The rows are grouped in 3 ways, from coarse to fine. Each group lies inside one group of the grouping before and may be the whole of it. The rows also spread widely along 13 directions, which tell nothing about the answers.
(in the rows, 128 means zero)
Known rows, each followed by its group in each grouping:
[108 135 117 134 142 140  88 130  91 133 114 137 134 139 144 116 106 113
 120 137 120 114 146 119 138 159 117]  k_923 sed k_290
[190  88 101  75 153 152 125  92  61 167 115  98 171 149 126 146 102 145
 200 107 135 176  89 123 143  85  98]  k_923 pif k_198
[127 132 136 151 149  74  88 124  98 112 111 112 147 139 136  97  79  83
 111 132 150 118 168 123 135 134 110]  k_625 femu k_213
[119 164 106 144 140  72 108 137 121 110 124 126 156  95 102 116 123  82
 102 154 166 142 154  98 135 108 119]  k_923 Fizun k_615
[ 96 147  90 164 122  95 135 140 134  89 105 117 114 146 113 131  97 111
 128 134 140 130 159 120 138 126 186]  k_625 zedag k_112
[194 145  84 133  94 154 160 125 156  94 115 150 142 155  65  73  71 148
 180 104 148 160 166 123 127 119 137]  k_625 zedag k_567
[147 187 108  84 114 157 121 156  97 124 126 102 179 165 101 150 120 161
 146 149 160 150 161 118 150  95  91]  k_625 femu k_26
[119 128 145 101 124 104 148  88  99 113 123 106 193 170 203 175 111 150
 124 129 170 123  94 117 147 143 182]  k_923 pif k_600
[146 162 144 123  93  90 106 149 105 128 136 103 179 120 228 156  94 115
 152 157 231 101 120 154 121 152 100]  k_923 pif k_209
[168 129 114  76 132 149 148 110  76 141 107  99 172 154 125 150 131 156
 174 132 153 170  81 112 137  86 117]  k_923 sed k_734
[162 137 117 119 128 113 136  87 132 202 159 152 132  57 154  76 130  92
 118 106 167 191  77 108 104 159  97]  k_923 geru k_924
[127 171  87 149  96 111 148 150 138 104 112 127 132 122 112 108 118 116
 141 142 170 138 125 112 122 125 145]  k_923 geru k_840
[124 132 134  44 131 190 139 188  90 147 118 126  66 182 125  80 199 165
 149 107 119 176 105 154  88  79  61]  k_923 Fizun k_129
[ 99 154  66 120 112 147 107 139 100 157 129 105 140 160 120 135 139 114
 133 131 152 147 127 121 139 132 111]  k_625 zedag k_112
[133 149  80 123  92 150 152 176 146 168 154 146  88  81 147  99 139 136
 174 121 175 173 101 140  90 136 110]  k_923 pif k_209
[122 114  55 129  81 149 155 138 143 125 117 142 121 172 121  86 139 135
 165  94 155 144 109 133 111 135 149]  k_923 Fizun k_129
[132  72 148 133 178 139 137 178 108 116 114 185  71  66 163  84 137 163
 163 143 125 157 135 165  95 132 108]  k_625 femu k_26
[144 177 134  59 116 129 112 131 135 151 132 127 167 120 171 172 181 126
 137 134 194 152 120 165 130 111  85]  k_923 geru k_840
[ 99  86  55 125 133 177 109 133 183 147 130 209  96 119 110 110 140 136
 158  84  94 143 177 158 130 165 159]  k_923 sed k_734
[105 130  67 141 122 135 139 156  78 117  90 101 132 131 132 159 144 134
 172 165 159 133  85 123 136 108 143]  k_923 geru k_924
[161 130 113 123 151 137 108 164 111 122 118 136 101 111  91  99  71 126
 173 123 113 150 182 131 125 101 103]  k_923 pif k_600
[144  97 130 124 155 132 130  72 109 135  98 134 113 140 147 121 125 122
 142  98 111 155 122 149 135 137 146]  k_625 femu k_213
[ 89 132  69 129 103 158 133 140 165 117 138 170 128 178  97  79 138 137
 113  98 130 139 164 124 126 159 150]  k_625 zedag k_567
[111 122 105  93 128  69  61 143 102 148 119  87 160 181 155 128 143  59
 127 107 186 123 144 156 124  93  73]  k_923 Fizun k_615
[ 95 139 123 181 153 132 116 140  76  75  81 149 102 120 108  74 143 103
 101 175 116 111 129 104 124 145 112]  k_923 pif k_600
[131  94 143  90 173 155 123 148 107 119 130 155 124 152 124 107  97 173
 140 115  99 152 172 132 133 122 130]  k_625 zedag k_567
[107 192  88 135 125 143 106 149 110 134 101 116 112  74 130 197 163 112
 151 178 150 138 132 146 149 119 126]  k_923 sed k_734
[ 82 111  97 155 114 187 106 167  77 140 122 157 105 136 188  92 144 143
 141 154 140  98 103 140 112 196  96]  k_923 pif k_209
[104 104  95 100 124 152  95 105  99 169 119 138 145 175 152  94 174 102
 119 103 144 137  95 135 120 153  89]  k_923 sed k_734

New rows. What belongs after each?
[149 175  77 175 112 145 130 113 132 138 128 146 126  65 102 119  91 113
 146 149 145 154 149 112 144 165 138]  k_625 zedag k_567
[117 138 117 175 145  88 133 134  88 119  99 116  81  80 125  87 122  78
 127 150 140 151  98 108 108 122 127]  k_923 pif k_600
[119 154  98 117 100 115 124 154 118 116 108 105 143 156 151 143 152 122
 156 138 194 133 125 160 122 113 112]  k_625 femu k_213
[161 113 123  98 170 131  98 180  85 156 131 136 112  81 116  95 130 122
 169 143 156 177 144 149 107  89  42]  k_625 zedag k_567
[113 143 126 103 129 120  87 148 147 107 127 157 164 131 172 164 140 125
 133 138 173 105 182 172 141 141 117]  k_923 pif k_600
[184 113  96 133 103 121 159 114 146 154 151 151 153  87 167 114  76 144
 187 113 192 169 111 136 116 155 146]  k_625 zedag k_112
[107  87 108  79 176 136  85 201  63 117 118 115 150 174 117 137 112 154
 168 141 127 127 168 131 136  76  87]  k_923 pif k_600
[164 121  99 141 123 130 155 159 111 137 129 123 100 116 113  81  38 145
 181 114 127 159 130 102 113 122 149]  k_923 geru k_924
[111  96 116  93 153  79 131 172 126 111 133 127 148 154 133 116 127 134
 139 118 172 159 143 133 113  83 133]  k_625 zedag k_112
[108 109 135 125 177 132  99 133  77 155 138 132 117  99 165 140  78 135
 130 135  99 135 146 113 141 152 138]  k_923 pif k_600
[102 116  76 136 164  76 117 165 110 154 139 114 131  78 104 132 110 108
 144 135 149 177 143 107 129  90 134]  k_625 femu k_26
[148 117  91 146  90 145 104  87 111 126 101 134 149 191 150  79 114  92
 146  99 157 106 117 144 126 170 103]  k_923 pif k_198
[ 94 126 144 161 161 122 122 154  61 104 102 127  99 103 166 118 115 128
 122 174 123 115 114 115 124 148 134]  k_923 pif k_600
[101 167 118 128 107 135 151 157 125 117 149 151 161 112 165 125 144 161
 111 167 188 137 118 114 124 164 137]  k_625 zedag k_567
[194 121 105 145 136 146 133 115  80 159  97 100  64  96 115 102  60 108
 208 108 107 173 112 136 117 110 118]  k_923 pif k_600
[ 90  98  45 120 123 128 128 116 151 118 100 148 132 153 114 154 185 116
 152 101 138 144 127 153 141 113 172]  k_923 Fizun k_129
[118 112 104 126 140 136 151 176  95  90 109 144 150 132 124 114 144 173
 156 163 162 144 123 124 122 107 123]  k_625 femu k_26
[159 159 118 126 121 118  79 103 105 144  93 108 129  96 176 178 147  72
 169 142 181 126 127 190 139 129  83]  k_923 pif k_600
[120 153 120  97 130  86 114 206 136  91 125 112 130 147 118 138 104 126
 156 133 170 134 186 145 120  69 121]  k_923 pif k_600
[128  38 121  74 179 136 152 130  59 129 120 109 171 180 166 164  96 200
 184 116 127 157  98 124 143  95 170]  k_625 zedag k_567
[ 58  99  94 131 158 146 100 179  60 147 107 119  81 153 133  88 180 119
 120 139 115 141 109 132 110 123  86]  k_625 femu k_26
[104 138 150 142 188  87 142 190 101 121 124 145  71  18 137 116 154 130
 125 181 147 179 124 126 101  98 115]  k_625 femu k_213
[163 126  81 169 137 139 113 124  45 165  97  92 106  53 154 158  87 110
 204 165 144 145  87 131 140 132 114]  k_923 Fizun k_129
[177 158 130 103 128  93 102 132 115 131 127 116 170 137 103  80  85  93
 132 118 172 150 154 111 123 100  71]  k_923 geru k_840
[144 152 132 105 142 142 103 101  56 172  88  86 100 112 167 149 169  90
 148 142 143 153  68 155 127 115  74]  k_923 geru k_840
[117 154 116 142 133 148 131 127  97 149 127 124 103  92 166 154 112 138
 137 152 133 148 120 129 138 160 148]  k_625 zedag k_112
[ 86 106  79 109 163 153 126 102  83 163 111 135 143 102 137 174 192 134
 134 147 122 163  72 113 148 126 144]  k_923 sed k_734
[100 146 102  76 155 126 100 159  84 177 140  96 141 125 131 164 133 128
 134 135 136 162 124 113 140  95 107]  k_923 geru k_840
[128 157 108 101 133 188 140  76 119 123 119 174 165 138  96 115 194 147
  96 136 119 159 109 100 146 145 112]  k_923 pif k_198
[124 155  91 112 111 138 108 139 198  67 127 197 191 146 104 149 140 145
 131 130 163 107 218 151 155 140 143]  k_923 pif k_198
[ 97 136  87 149 140 114 138 180  68 179 144 106  80  95 101  36 131 104
 121 139 144 188  83  77  86 115  78]  k_625 femu k_213
[112  58  54 138 138 143 122 163  88  88 103 158 173 181  93  73 130 146
 163 135 145 117 130 107 126 115 113]  k_923 Fizun k_615
[100 100 107 145 174 124 130 163  54 134 100 132 105  63 150 132 157 131
 155 180 140 153  70 114 115 115 118]  k_923 sed k_290
[ 79  93  95 109 130 117 118 188 128 150 147 132 102 163 159  97 117 138
 145  96 146 142 148 147 104 131 133]  k_625 femu k_213
[175  89 129 133 160 120 140 142 118  99 111 170 141  82 125 103  79 153
 181 142 141 148 145 126 123 118 137]  k_923 sed k_734
[158 123 133 110 153 141 111 131 123 123 125 146 134 114 140 145  81 149
 162 125 128 143 182 154 146 132 133]  k_625 zedag k_567
[158 115 132 115 160 116 107  92  86 145 120 121 167 123 144 131  75 120
 136 125 130 143 129 108 149 133 126]  k_923 geru k_924
[115  80  43 135 117 150  66 170 105 156 113 131 109 182 107  62 123  85
 177  94 148 126 158 168 111 133  60]  k_625 zedag k_567
[160  78  66 141 114 147 115 132 136 104  98 171 136 158  98  57 126 111
 186 100 154 130 140 154 109 127  92]  k_923 pif k_209
[ 51 123 103 111 155  52  97 161 149 136 131 128 113 128 137 125 173  71
  83 112 154 145 141 135 116 103 140]  k_923 geru k_924
[116 143  58 129  84 114 125 171 182 137 146 177 144 112 114  63 167  99
 136 114 205 148 132 136  95 140  94]  k_923 geru k_840
[121 153  87 163  98 109  84 130 101 101  70 105 130 163 141 115 143  60
 140 145 180  92 126 161 129 137  92]  k_923 geru k_924
[ 73 146 103 157 137  84 103 128 116 111 108 136 140 111 152 128 186  75
  86 164 182 126 118 134 129 145 119]  k_625 zedag k_112
[158  82 153 144 173 139 157 137  54 118 102 129 103  95 167 108  73 175
 179 152 119 151 102 124 119 131 138]  k_625 femu k_213
[ 53  73  23 134 113 128  86 154 111 141 114 139 161 201 130  98 169  95
 134 109 163 106 113 133 127 147 114]  k_923 geru k_924
[142  68 123 145 111 105 153 166 103  96 125 114 122 199 169  65   4 158
 183  90 141 109 136 116 103 139 176]  k_923 pif k_209
[120 213 117 111  81 150 151 172 105 141 148 110 143 124 165 137 144 155
 127 173 201 149 103 117 118 143 103]  k_625 zedag k_112
[153 141 116  96 131 125 124  75 102 101  89  97 174 197 106 156 117 120
 140 110 130 138 133 121 160  93 143]  k_923 pif k_198
[ 94 124 129 152 175 150 103 132 105  71  82 191 113 126  89  75 162 120
  87 158  89 117 160 111 132 145 115]  k_923 sed k_290
[177 123 155 112 157 132 140 103  88 141 111 133 111 107 129  86  95 128
 145 118 115 174 103 109 115 118 115]  k_923 sed k_290
[152 116 137 135 151  58 124 136 132 103 112 125 141  92 161 146  69 110
 157 133 168 133 150 142 131 111 160]  k_923 geru k_924
[159 155 134 109 128  87 110  47  97 133  86  95 174 120 171 178 177  70
 124 135 186 144  83 153 148 112 112]  k_923 Fizun k_129
[190 108 130 128 145 166  90  61 142 136 108 167 143 101 177 183  34 142
 187 101  97 108 196 178 178 187 170]  k_923 geru k_840
[ 97  80  99 142 175 104 112 172 116 136 160 146 124 121 110  90  28 144
 133 110  99 146 194  90 134 138 169]  k_625 zedag k_567
[127 170 117 154 103  94 148  62 132 156 117 108  88 133 132  69 139  57
  83  94 146 177  82 110 108 152 144]  k_625 zedag k_112
[163 161 132 113 129 127 118  77 108 120 107 126 179 147 117 114 134 112
 115 131 159 148 135 122 144 129  94]  k_625 femu k_213
[157 150 116  71 127 152 126 146  84 159 132  99 136 156 115 118 127 140
 159 120 146 172 112 118 121  85  75]  k_923 pif k_198
[ 96 131  91 160 156  62  78 159 109 113 115 135 163  52 155 170 146  75
 138 185 198 115 145 143 139 122 108]  k_923 pif k_600
[ 89 117 150 158 161 131 161 158  44 116 112 134  87 108 159  57 154 142
  94 179 135 152  59  86  94 149 113]  k_625 zedag k_112
[117  88  95 121 164  94 121 164  93  96 117 134 185 120 126 147 118 145
 162 159 168 132 133 113 138  90 131]  k_923 pif k_198
[116 164 148  96 134 165 102 170  89 129 129 131 135 145 165 138 110 161
 124 157 133 114 157 132 137 147  99]  k_923 geru k_924
[144 170 133 105 138 138  81  77 115 143 112 139 147 126 125 121 167  76
 100 125 140 144 143 141 141 138  71]  k_923 pif k_600
[156 116 105 131 113  92 124 135 134 101 119 136 163 150 130  91  94 110
 156 114 181 129 141 131 117 118 119]  k_923 pif k_198
[160 118 133 109 119 131 100  65 137  70  65 147 175 214 139 123 134 105
 135 100 144  93 159 174 151 137 127]  k_923 geru k_840
[164  79  79 154 152 107 151 165 124  44  73 157 159 103  89 138 112 161
 215 161 169 140 158 153 136  73 149]  k_625 femu k_26
[203 201 128 136  79 104 143  98 129 131 108  79 135 108 157 168  44 107
 185 128 179 143 130 139 140 125 160]  k_923 sed k_734
[112 129  59 167  99 190 144 136  95 122 107 157 108 150  93  48 139 135
 135 134 117 133 104  94 118 166 119]  k_923 Fizun k_129
[143 124 124 122 124 148 120 103 114  98  95 143 143 167 141 118 128 129
 143 122 137 118 133 146 134 139 125]  k_923 pif k_209
[ 87 115  47 168 143 106 108 107 168 128 118 178 132  86  86 116 164  83
 113 117 132 154 163 131 143 145 154]  k_625 femu k_26
[188 174  98 150  91 159 170  84 148 115 108 159 130  92 110 105 136 129
 156 137 168 171 109 132 126 150 130]  k_625 zedag k_112
[168 174 106  89 141 170 138 110 110 123 125 125 168 124  74 166  99 167
 155 139 113 169 155  94 165  95 134]  k_923 pif k_209
[197 160 134  96 126 152 166  87 121 114 111 130 157 126 107 132 122 156
 158 130 151 181 120 126 139 105 128]  k_625 zedag k_567
[177 110 127 114 146 159 136 149  80 137 126 142 154  92 161 135  71 180
 190 156 149 143 119 124 133 135 115]  k_923 geru k_924
[134 196 122 114 128 117 150  97  90 146 110  84 135  73 159 212 165 118
 141 170 169 171  71 124 147 105 147]  k_923 pif k_600
[134 180  99 133 115 144  90 136 115 155 127 116  97 120 114 114  99  94
 133 123 121 139 170 129 135 137 101]  k_923 Fizun k_615
[157 149  93 211  91  70 140 112 146 102  94 120  70 109 108  48  59  50
 144 104 147 134 139 121 104 141 160]  k_923 Fizun k_615
[132  75  59 143 141 114  99 140 155 151 160 191 161  90 115  80  83 114
 153 101 147 144 176 117 127 155 125]  k_923 Fizun k_615
[133  98 100 163 120 144 161 158 126 107 127 175 128  99 157  93  93 175
 170 141 155 136 130 130 115 167 157]  k_625 femu k_26
[107 147  97 128 116 128 105 174  93 120 115 110 146 143 158 156  97 136
 160 155 162 108 140 132 136 132 132]  k_923 sed k_290
[132 159 126 163 155  64  88 151 135 111 105 139 107  41 130 130 109  64
 131 158 161 129 172 147 128 119 113]  k_923 geru k_840
[ 88 136 109 138 161 134 117 120  64 135 115 118 135 110 141 153 137 128
 109 165 114 136 110  93 152 137 144]  k_923 Fizun k_615
[103  94  92 122 106 119 106 150 189 103 130 184 146 171 165 109 105 131
 145  86 156  96 188 172 125 168 163]  k_923 geru k_840
[108 171 101 188 133 180 139 136  41 143  94 131  68  80 100  45 178 110
 108 187 121 160  64  88 104 159  63]  k_625 femu k_213
[112 136 142 116 169 138 128 137  39 161 126  94 105 104 155 134 108 139
 129 155 110 160  90  91 129 123 122]  k_923 pif k_600
[209 201 165 175 104 100 145 118 127  44  77 135 139  67 150 141  76 120
 161 186 186 108 160 150 138 134 138]  k_923 Fizun k_129
[109 167 101 126 137 131 123 112  74 171 130  95 149  91 155 179 138 127
 129 162 154 160  97 109 151 137 127]  k_625 femu k_213
